The same things were measured in two ways. Each way mixes the same 11 hidden numbers, adds some noise and spreads widely along 5 directions of its own, which tell nothing about the thing.
In the rows, zero is written as 128.
Some things both ways: the first way, then the second way.
[118 135 172 145  73 123 144  94 148 136 136 109 118 117 117 133 101 156
  73 142 128 133 149 115  97 166  79]
[106 120 127 145 106 119 156 118 166 146 150  98 125 136 145 114 134 103
 145  88 117 121]

[143 133 104  90 140 117 148 103  85 160 159 133 108 131 104  90 109 162
 157 161 112 141 142 105 181 116 156]
[147 123 109 135 141 138 129 184 117  87 158 105 119 122 143 127 111  90
 159 166 115  87]

[127 123 134 127 134 142 101 109 137 134 120 107 145 119 142 126 132 107
 124 129 111 124 146 115 147 102 144]
[ 95 127 130 110 104  83 102  90 136 153  85 156 144 141 132 105 165 152
  70  98 159 172]

[118 135 192 129 136 149 126 138 110  94  95  80 134 115 124 126 154 134
 128 100 123 113 138 125 173 142 162]
[133 149 124 151 115 140 134 132 116 187 158 126 100 108 126 135 169 109
  96 157 177 148]

[130 142 186 167  89 109 149 113 139 108  91 105 116 134 125 140 148 161
 107 139 145 147 125 131  91 163 134]
[128 142 105 139 120 131 137  83  90 138 149 147 110  96 122 122 110 100
 144 129 164 120]

[128 141  97 141 126 106 156 109  89 145 122 139 119 122  97 100 126 170
 120 161 115 154 124 103 147 141 155]
[111 129 108 125 120 120 141  94  88 103 131 115 114 124 115 109  92 118
 171 151 157 110]

[138 105  40 104 157 172 121 121 115 138 158 165 151 130 150  84 101 111
 151 161 136 171 108 127 181  97 167]
[ 84  51 161  84 123  89 139 114 110 138 138 139 141 185 132  76 124  93
 146 131 159 131]

[116  93 123 129 122 136 105 158  79 132 151 162 103 132 118 179 116 134
 166 138 142 146 153 116  99 102 111]
[121 122  94 140 117 139 101 104 148 108 131 158 150 143 150 126 181  61
 123 127 144 143]

[ 99 105 163 123 110 138 131 109 123 117  98 111 122 111 125 108 117 162
 121 130 139 145 135 118 152 124 126]
[150 131 102 180 163 129 183 182  56 142 168 126 102  94 128 128  92 119
 197 152  67  88]

[156 141 143 143 113  90 167 141 143 133 143 122 127 131 112  89 107 152
  99 144 116 134  99 116  64 144  97]
[110  90 153  99 129 130 141 116 156  42 132  63 175 143 120 107  95 159
 181 123 121  90]

[102 124 152 113 157 135 108 154  95 158 107 110 120  99 114 112 125 168
 183  97 125 135 150 140  93  83 136]
[110 108 122 143 140 162 122  97 133  72 107 117 134 143 150 145 171 160
 125 135 151 137]

[152 132 132 131 163 136 110 139 113 110 133 142 144 119 136 132 150 122
 159 121 145 135 109 148 130 124 164]
[145 146 139 114 137 154 122 176 133 157 151 140 108 132 139 152 154 142
 129 156 124 144]

[126 152 196 145 120 161 115 130 142  89  67  97 153 101 156 139 150 146
 115  98 142  99 144 165 133 104 135]
[122 139 129 159 125 127 146 114 131 117  94  92 137 135 106 125 118 159
 117 135 118 126]

[118 132 163 141  88 118 129 135 137 128 101 100 120 105 122 133 128 160
 111 127 128 105 157 123 102 121 104]
[127 108 113 200 133 115 158 144 109 128 145 113 121 109 113 133  95 102
 168 132 130 105]

[190 149 106 159 146 123 103 122 132 167 150 110 157 130 127 130 157 137
 155 140 119 124 117 119 108 145 145]
[135 150 123  96 110 156  88  88 152  70 139 133 132 154 139 136 120 145
  93 118 191 124]

[103 121  49 110 140 125 115 136 119 154 135 126 129 113  83 113  92 102
 119 146  97 134 118  89 166 135 118]
[157 117 131 110 136 131 122 107  72 117 172 125 102  99 133 127 110 107
 106 106 198 101]

[148 132 180 142 127  93 128 116 133  98 115 148 125 134 133 161 149 126
 108 144 144 118 105 142 101 121 125]
[149 138 115 134 135  95 130 165  70 170 173 138  89  91 115 123 139 103
 147 148 150 125]

[134 118 162 114 132 104 129  91 157 150 136 118 122 118 140  90 116 138
 122 131 128 153 129 131  87 119 128]
[132 105 134 105 159 136 141 154 115  67 121 111 120 124 160 122 103 168
 145 120  77  91]

[ 71 103  71 117 115 128 120 177 102 137 122 150 102  97  98 132  86 117
 145 140 131 143 145 109 113  97 114]
[122 105 137 138 137 133 130 124 127 147 115 151 142 117 130 151 133 117
 146 112 129 146]

[125 144 149 138 135  70 124 105 150 146 131 128 118 104  94 133 120 111
  98 144 115 142 116 116  77 147 116]
[120  98 118 138 146  98 146  94  42 123 129 140 117 111 112 107 113 123
 154 130 152 117]

[118 126 163 160 135 122 112 149 141 108 144 123 141  94 115 139 119 101
  78 108 112 123 123 111  73 146  96]
[149 140 143 105 137 175 131 139 150  83 139  81 115 120 159 148 121 169
 105 120 126 100]

[131 186 115 133 163 135 119 112 124 143 125 141 137 122  91 166 130  98
 113 115 118 137 125 158 117 156 145]
[117 136 117 175 134 132 158  76 117 132  75 110 173 135  82 120 148 135
 142 135  83 146]

[130 163 118 145 122 151 112 129 156 136 123 126 141  95 115 132 118 107
 109 151 111 122 114 118 149 138 142]
[123  89 139 143 134 113 147 127  91 138 138 126 159 128 110 118 101 107
 151 130 151 119]

[120 121  57  81 120 132 160 116 102 129 180 187 109 117 111 127  74 124
 115 152 142 139 148 142 153 130 109]
[172 204 114 121 138 118 119 168  83 177  83 163 122 123 102 134  82 167
  74 146  68 139]

[ 81  97 109 149 109  95 111 134 109 100  85 114 118  99 124 139 162 115
  98 138 139 135 160  98 139 124 141]
[117 188 110 105 105 110  92  50 117 140  42 172 102 123 104 128 102 162
  81 114 143 168]

[152 137  54 120 141 150 118 111 123 159 144 142 152 106 141  90 124 149
 155 158 128 131 130 126 167  94 159]
[122 124 135 106 134 123 120 131 122  78  88 126 152 175 117 118  63 173
 131 136 112 114]

[133 127  93  93 141 117 149 131 108 178 137 103 128 124 111  72  91 184
 161 101 114 124 159 143  94 104  95]
[ 92  93 161 157 114 121 144 139 197 139 141  91 118 155 141 141 176 163
 141 101 148 151]

Other things, the second way, with their names:
<647>: [133 120 146  88 120  87 105  82  84 123 166 111 112 117 109 113 153 165
 108  86 228 133]
<519>: [121 129 125 137 124 125 129 155 135  98 124 104 152 173 130 115 128 160
 110 150 130 122]
<921>: [140 165 150 149 134 136 137 181 129 220 116 161  81  92 136 175 124 193
 100 126 110 167]
<410>: [149 166 114 121 147 180 142 158  96 150 170 160  81 119 172 153 138 156
 119 142 119 126]
<239>: [110 102 150 125 115 107 134 103 160 112 109  85 110 135 115 116 103 117
 141 111 143 117]
<115>: [154 171 114 130 135 113  99 164 105 132 141 152 139  92 121 155 150 196
 115 120 138 147]
<862>: [138 153 116 147 145 154 141 122  90 119 108 148 123 130 119 135 101 162
 118 159 108 125]
<483>: [110 108 114 142 136 134 140 153 140 100 135 120 197 160 122 120 170 114
 192 161  89 136]
<583>: [111 114 129 129 136 135 139  99 106 159 108 175 162 124 150 122 155 139
  95 107 117 152]
<199>: [144 135 126 127 158 132 143  86  23 108 102 135 159 113  92 115 104 187
 109 148 137 121]
<818>: [160 130 130 119 146 107 122 130  97 106 121 104  97  89 133 133  93 143
 107  81 123  95]
<181>: [116 150 156  95 110 147 107 125 197 135 123 113 132 125 155 152 194 200
  90  99 144 165]
<177>: [130 127 112 135 130  71 134  90  66 123 106 122 149 123  92  90 103 132
 121  99 129 118]
<445>: [132 159 136 141 123 143 122 125 154 172 124 145  93 100 132 165 159 161
 115 108 132 164]
<351>: [125 126 144 125 117 103 118 114 162 125 100  93 149 122  99 120 159 134
 117 119 126 144]
<144>: [126 103 142 113 136 154 125 155 121 112 128 115 150 148 125 131 119 107
 141 192 151 122]
<194>: [113 151 122 149 113 132 132 117 157 150 102 126 138 121 129 140 140 147
 119 118 116 150]
<382>: [124 116 117  95 118 126 110 103 124  37 103  80 111 166 129  91  79  94
 118 160 154  81]
<942>: [137 112 103 166 151  77 156 126  31 107 117 121 166 143  77  86  79 124
 157 138 102  98]
<357>: [127  99 135 119 135  92 119  97 115 106 125 125 113 133 111 119 127 118
 152  89 139 125]
<14>: [140 135 122 110 118  99 132 139  99 117 144  73 114 125 120  88 121 108
  99 146 152  95]
<771>: [129  88 111 204 162 152 171 156  79 125 144 133 120 106 162 141 128 116
 135 140 109 104]
<151>: [124  78 117 149 149 103 139 127  94  63 102 121 164 188 104  95  84  92
 164 142  94  98]
<333>: [134 108 152 122 128 121 112 123 126 145 119 128  98 102 115 140 125 109
 112 139 173 136]
<747>: [144 164 114 195 146 124 179 188  69 224 141 165 131  57  99 154  92 149
 179 163  66 137]
<550>: [134 144 112 140 120 164 113 129 156 106 136 149 140 151 151 140 136 116
 103 134 136 131]
<917>: [110 139 144  76 116 160 122 102 161  86 119 113 103 161 155 142  75 183
 142 103 147 119]
<527>: [ 86  45 166  83 110 133 107  52 200  56 142  86 192 149 150 115 195 100
 145  72 196 132]
<722>: [136 124 150 127 136 160 130 138 133 157 136 138 106  99 150 163 141 146
 105 123 155 142]
<396>: [116 137 122 130 114 164 113 141 177 103 131 129 142 127 153 153 139 136
 138 154 143 136]
<157>: [153 157 111 159 131  92 138 171 153 124 126 105 136 126 122 109 140 124
 114  97  38 110]
<215>: [127 107 140 148 136  96 162 126 128 124 133  87 151 117  89 111 108 122
 188 104  87 109]
<179>: [122 103 137 123 134 153 129  89 139  67 115  89 122 141 125 129 115 122
 146 134 150 108]
<726>: [141 148 135  84 115 167 101 127 185  93 128  89  82 107 181 150 135 129
  85 104 152 110]
<245>: [145 163 112 114 118  93 126 129  82 126 137  88 109 108  97 102 116 139
 120 145 149 110]
<796>: [111 116 126 156 137 109 129 128  93 170 109 170 165 115 108 141 162 155
 145 134 138 173]
<581>: [156 196 137 132 144 116 122 133 127 199  60 185 152 109  94 157 142 214
  91  90  34 187]
<225>: [146  93 133 149 143 144 152 146 113 132 164 132 114 108 141 132  82  59
 154 124 122  90]
<594>: [166 155 109 131 146  88  89 191  91 111 101 130 108 138  95 130 120 134
 112 171 113 126]
<290>: [107  99 154 137  97 101 128 137 186 165 148  83 139 137 110 118 174  73
 136 134 169 146]
<272>: [139 111 158  88 152 118 122 162 124 146 128 166  95 128 143 135 113 146
 131 108  90 135]
<358>: [130 135 128  88 123 102 130  73  87 134 108 121 102 111 113  92 111 105
 110 119 138 118]
<665>: [165 132 130 171 162 184 161 168  71 134 147 128  72  85 140 161  69 128
 123 182 125  89]
<940>: [107 108 151 109 112 121 129 106 127 174 148 138 115 136 127 131 141 118
 136 116 190 154]
<828>: [145 155 126 104 127 144 106 146 160 130 135 144 108 115 158 154 135 140
 115  99 116 134]
<798>: [136 171 105 208 137 132 156 157 122 216 122 183 144  85 116 172 157 157
 150 107  62 173]
<78>: [136  75 143 153 163 138 162 103  62 121 134 142 137 109 127 123  99 117
 133 122 132 104]
<278>: [131  94 140 179 159 113 164 169 106 123 146 117 143 146  96 127 131 142
 191 146  77 120]
<575>: [138 176 139 102 118 138 117 128 122 157 104 134 114 103 141 138 115 200
  52 126 145 142]
<639>: [116  85 137 142 139 154 145 103 138  94 125 122 162 114 141 139 118 112
 163 114 126 114]
<847>: [124 115 127 144 134 133 127 121 137  99  93 139 158 146 124 130  96 129
 130 124 103 123]
<932>: [141 197 136 125 117 117 116 189 163 196 136 146 116  92 130 166 158 219
 113 106 102 173]
<411>: [109  93 136 190 115  97 165 168 156 178 169  96 121 106 112 130 139  77
 195 128 129 126]
<140>: [154 140 124 136 127 123 110 193 148 113 162 118 147 101 128 156 104 131
 155 124 132 112]
<169>: [114 120 140 118 121 118 128 118 145 145 114 133 145 128 120 124 137 124
 137 124 123 145]
<160>: [135 130 157 121 123 135 130 150 165 121 137  87  90 159 112 137  95 140
 139 138 137 118]
<811>: [123  96 140  78 127 157 119  97 131  76 167 100 123 170 157 104 159  93
 112 140 187 107]
<866>: [123 134 127 165 129 138 134 149 159 142 129 146 133 130 131 153 130 148
 146 119 104 145]
<836>: [150 146 109 125 140 107 122 150  78 125 159 139 159 124 110 117 154 142
 142 134 121 127]
<668>: [120 124 130 119 100  86  93 115 125 164 126 134  90 128 114 115 151  80
  85 139 209 151]
<704>: [141 118 143 112 129 141 111 161 211  86 152  94 105 113 173 162 143 132
 145  63 109 110]
<506>: [128 146 103 113 136 111 109 117  91  98 114 171 168 182 109 116 111 161
 144 119 111 139]
<559>: [152 147 137 133 128  96 139 140  89 176 156 126 106 112  99 118 117 147
 109 113 142 128]
<425>: [116 108 137 141 129 141 132 140 138 163 138 141  94 112 155 156 138 109
 136 123 154 141]
<81>: [133 101 126 210 147 144 184 134  93 161 151 118 130 108 111 132 119  89
 155 148 112 111]
<560>: [161 143 113 157 140 182 138 187 135 119 174 136  84  72 174 171  73  99
 146 143 121  84]
<336>: [123 112 127 119 121 110 106  96 118  95  91 134 167 132 110 112  98 113
 107 129 153 123]
<122>: [143 162 121 114 131 125 135 159 119 153 150 134 129 120 145 130 147 163
 118 103  96 133]
<661>: [131 122 132 174 135  95 174 175 123 155 155  95 107 125 112 122  97 136
 178 104  79 106]
<295>: [134 164 117  95 129 134 119 149 135  98 122 119 126 144 141 121 135 169
 123 139  96 123]
<475>: [144 129 123 133 133 159 141 157 136 103 185  98 109 102 145 152 108 114
 184 131 138  93]
<250>: [170 204 120 147 131 128 117 189 144 173 109 161 106  74 131 171  93 193
  91  98  67 139]
<649>: [136 136 111 159 133 115 131  67  75 105  90 142 151 106  98 114  84 148
  91 110 142 116]
<617>: [111  97 155 122 134 154 127  95 157 104 103 145 154 175 122 143 104 142
 145 111 130 142]
<75>: [125 123 141  81 118 111 110 130 137 131 136 124 155 122 129 122 138 131
 138 110 147 136]
<654>: [138 153 135  83 116 152 105 146 159 119 143 125  95 137 162 140 119 140
 101 124 148 123]
<421>: [112 144 130 117 103  99 105  54 145 111  53 134 190 165  75 102 113 142
  93 115 128 157]
<294>: [130 161 114 117 126 146 126  75  98 127 104 141 117 120 128 128 128 155
  98 123 141 137]
<486>: [118 105 119 114 128 120 129  65 116  92 128 121 117 104 123 113 128  86
 168 108 143 114]
<261>: [144 121 137 137 143 153 143 143 107 132 160 124 131 111 123 142 116 126
 148 144 138 116]
<349>: [127 103 152  99 120 138 109 149 199  88 179  83 155 131 149 144 191 136
 159  95 150 127]
<242>: [123 120 116 146 126 109 145  96 131 135 125 129 133 141 109 110 129  72
 162 104 102 126]
<504>: [128 149 118 116 133 147 114 152 103 136 133 159 117 146 149 145 144 161
 116 152 149 147]
<50>: [140 135  93 218 150 135 187 135  67 133 156 125 173 127  87 106 128 109
 166 172  75 108]
<223>: [113 105 128 124 128 113 138 142 128 136 155 122 137 104 151 112 175 113
 138 125 127 127]

Some of these things the first way, each followed by its name:
[128 126 154 153 105 102 116 142 151  96 131 101 130  98 120 152 142  84
  81 131 125 100 137 100 113 164 106] -> <421>
[122 106  42 120 131 124 128 136  97 147 159 170 121 139 118 132  97 127
 142 152 132 155 137 121 106 113 109] -> <828>
[104 111 139 122 133 142 134 190  88  89 140 147 114  78 116 110 116 124
 140 131 131 124 126 104 153 117 156] -> <144>
[138 158 121 126 150  89 128 109 131 160 128 101 126 102  91 111 142 121
 130 131 114 130 133 116 120 161 152] -> <179>
[123 102 198 135  90  87 155 130 112  83 142 147 101  97 138 133 128 149
  87 138 153 115 150 126  96 121 100] -> <382>
[138 131  80 112 102 159 145 109 128 137 100 114 136 157 159 111 116 163
 151 131 147 128 160 168 135  87 128] -> <250>
[130 105 174 131 123 138 152 152 104 110 173 120 124 139 104 143  96 136
 104 104 123 133 122 111  91 173  70] -> <50>
[ 92  93 184 135  92 120 131 156 137  76  84  91 114 104 135 121 139 129
 117 121 149 125 142 112 130 124 128] -> <169>
[132 138  85 137 151 104 124 160 120 102 121 156 130 127 130 152 136  78
 129 127 140 126 127 151  88 103 146] -> <333>
[ 89 117  98 149 122 116 112 168 123 145 147 119 112 100  83 129 103  89
 112 138 100 149 132  72  90 149 111] -> <639>
[147 119 107 100 159 122 122 128 132 142 123 108 146 129 129  99 125 138
 165 114 137 126 120 147 125 103 124] -> <278>
[140 122  55  96 153 150  92 107 122 160 149 158 143 107 134 127 116 123
 165 156 136 130 135 131 183  90 148] -> <151>
[138 137 114 143 115 118 141 147 132 124 134 171 124 127 119 144 105 124
 112 165 134 139  98 130  99 115 118] -> <75>
[166 152 118 110 138 130 141 139 127 157 109 124 137 152 119 112 115 179
 187 138 133 122 103 159 108  92 124] -> <349>
[ 85 121 185 157  94 132  95 142 148 127  91  75 124  95 114 160 136 135
 119 112 129 125 159 107 105 144 107] -> <798>
[143 112 114 118 168 143 113 137 106 124 168 148 142 122 114 121 119 113
 136 126 124 155 107 118 131 141 139] -> <811>
[110 143 121 104 121 138 147 136 156 137 129 133 109 128 120 111  82 126
 138 120 142 162 123 171  66 124 116] -> <78>
[155 145 131 152 165 142  85 128 110 147 156 158 149  94 133 147 140 136
 147 139 128 135 115 126 116 115 158] -> <504>
[144 122 171 113 127 136 131 133 116 137 167 114 132  94 129 102 107 166
 126 115 115 101 145 112 126 115  98] -> <519>
[111 125 128 122  93 135 133 111 152 126 126  95 111 112 121 113 124 116
 121 147 133 145 147 105 158 156 143] -> <225>
[130 144 130 117 115 151 170 135 113 112 137 143 119 129 134 100  86 156
 112 116 135 144 135 162  86 118 112] -> <575>
[147 170 100 133 122 126 153 118 132 145 126 145 126 121 110 116 117 161
 145 155 141 149 111 154 110 140 148] -> <940>
[156 162 123 111 134  68 162 111 153 168 123 122 128 136  85 103  93 165
 127 143 113 113  92 143  76 135  81] -> <647>
[103  83 152 132 130 167 121 141 102 107 119 136 133 115 143 116 118 179
 154 115 162 169 129 142 113 113 131] -> <410>
[128 124 176 137 140 147 127 154 132 109  81  91 142 130 150 109 136 160
 151  89 139 121 123 155  94  97 132] -> <181>
[114 118 170 166 124 134  96 154 142  80  55 100 149 114 159 161 176 128
 137  95 165 120 137 159  87 100 135] -> <445>
[108 122 214 143  83  84 152 106 161  95  45  88  99 136 131 126 160 163
 132 137 166 145 131 147  91 133 139] -> <486>
[128 136  54  95 141 114 140 114 145 145 143 149 121 141 106 133  89 103
 135 126 143 151 130 172  86 136 103] -> <581>
[137 126 107 149  99 166 131 138 106 125 119 130 126 138 153 129 132 158
 150 143 145 152 153 132 123 109 155] -> <560>
[111 148  77  96 172 154 144 145 107 143 118 138 136 121  96  87  80 135
 150 123 114 150 101 147 152 113 146] -> <199>
[ 92  43 145 117 106  79 118 143 165  85 125 116 109 101 149  99 120 100
 122 129 171 149 137 111  73 118  93] -> <272>
[119  74 159 100 115 124 109  96 147 112 135  80 136 143 144 137 118 100
  93 117 115  99 163  91 177 115  73] -> <157>
[ 94 120 115 124 118 190 129 168 106  96  96 130 129 122 134 132  98 136
 137 100 150 139 140 161 132 107 119] -> <81>
[ 97 100  35 150 107 130 132 147  95 150 131 145 134  84 116  83  99 173
 122 159 137 161 134  95 122 123 115] -> <917>
[ 98 118 151 150 125 132 103 149 143  97  94  96 142  79 143 122 149 107
 107 102 136 119 150 129 117 119 140] -> <921>
[ 85 107 115 150 110 168 117 171  92  96  99 136 133 112 136 143 115 139
 117 117 136 131 153 127 124  92 114] -> <194>
[136 150 141 135  99 106 153 114 168 108  94 119 136 137 122 137 122 131
  91 141 140 120 109 148  99 138  99] -> <215>
[137 107  53 118 141 148 142 156  84 134 117 143 149 155 135 100 105 164
 154 128 126 127 125 140 128  75 115] -> <932>
[110 105   4 129 144 158  99 174 109 152 136 146 145 101 121 109 114 119
 175 136 146 152 132 122 133 108 146] -> <617>
[ 90 109 180 127 112 180 113 136 146 114 113 104 121 111 141 119  99 129
 139 116 139 166 141 134 119 119 135] -> <583>
[129 123 106 115 129 139 136 108 124 143 159 156 132 137 111 122  83 143
 116 146 122 150 116 124 119 127  92] -> <122>
[114 111 105 106 127 108 130 143  88 108 123 137 115 121 124 130 128 119
 132 135 133 108 159 122 155  93 130] -> <668>
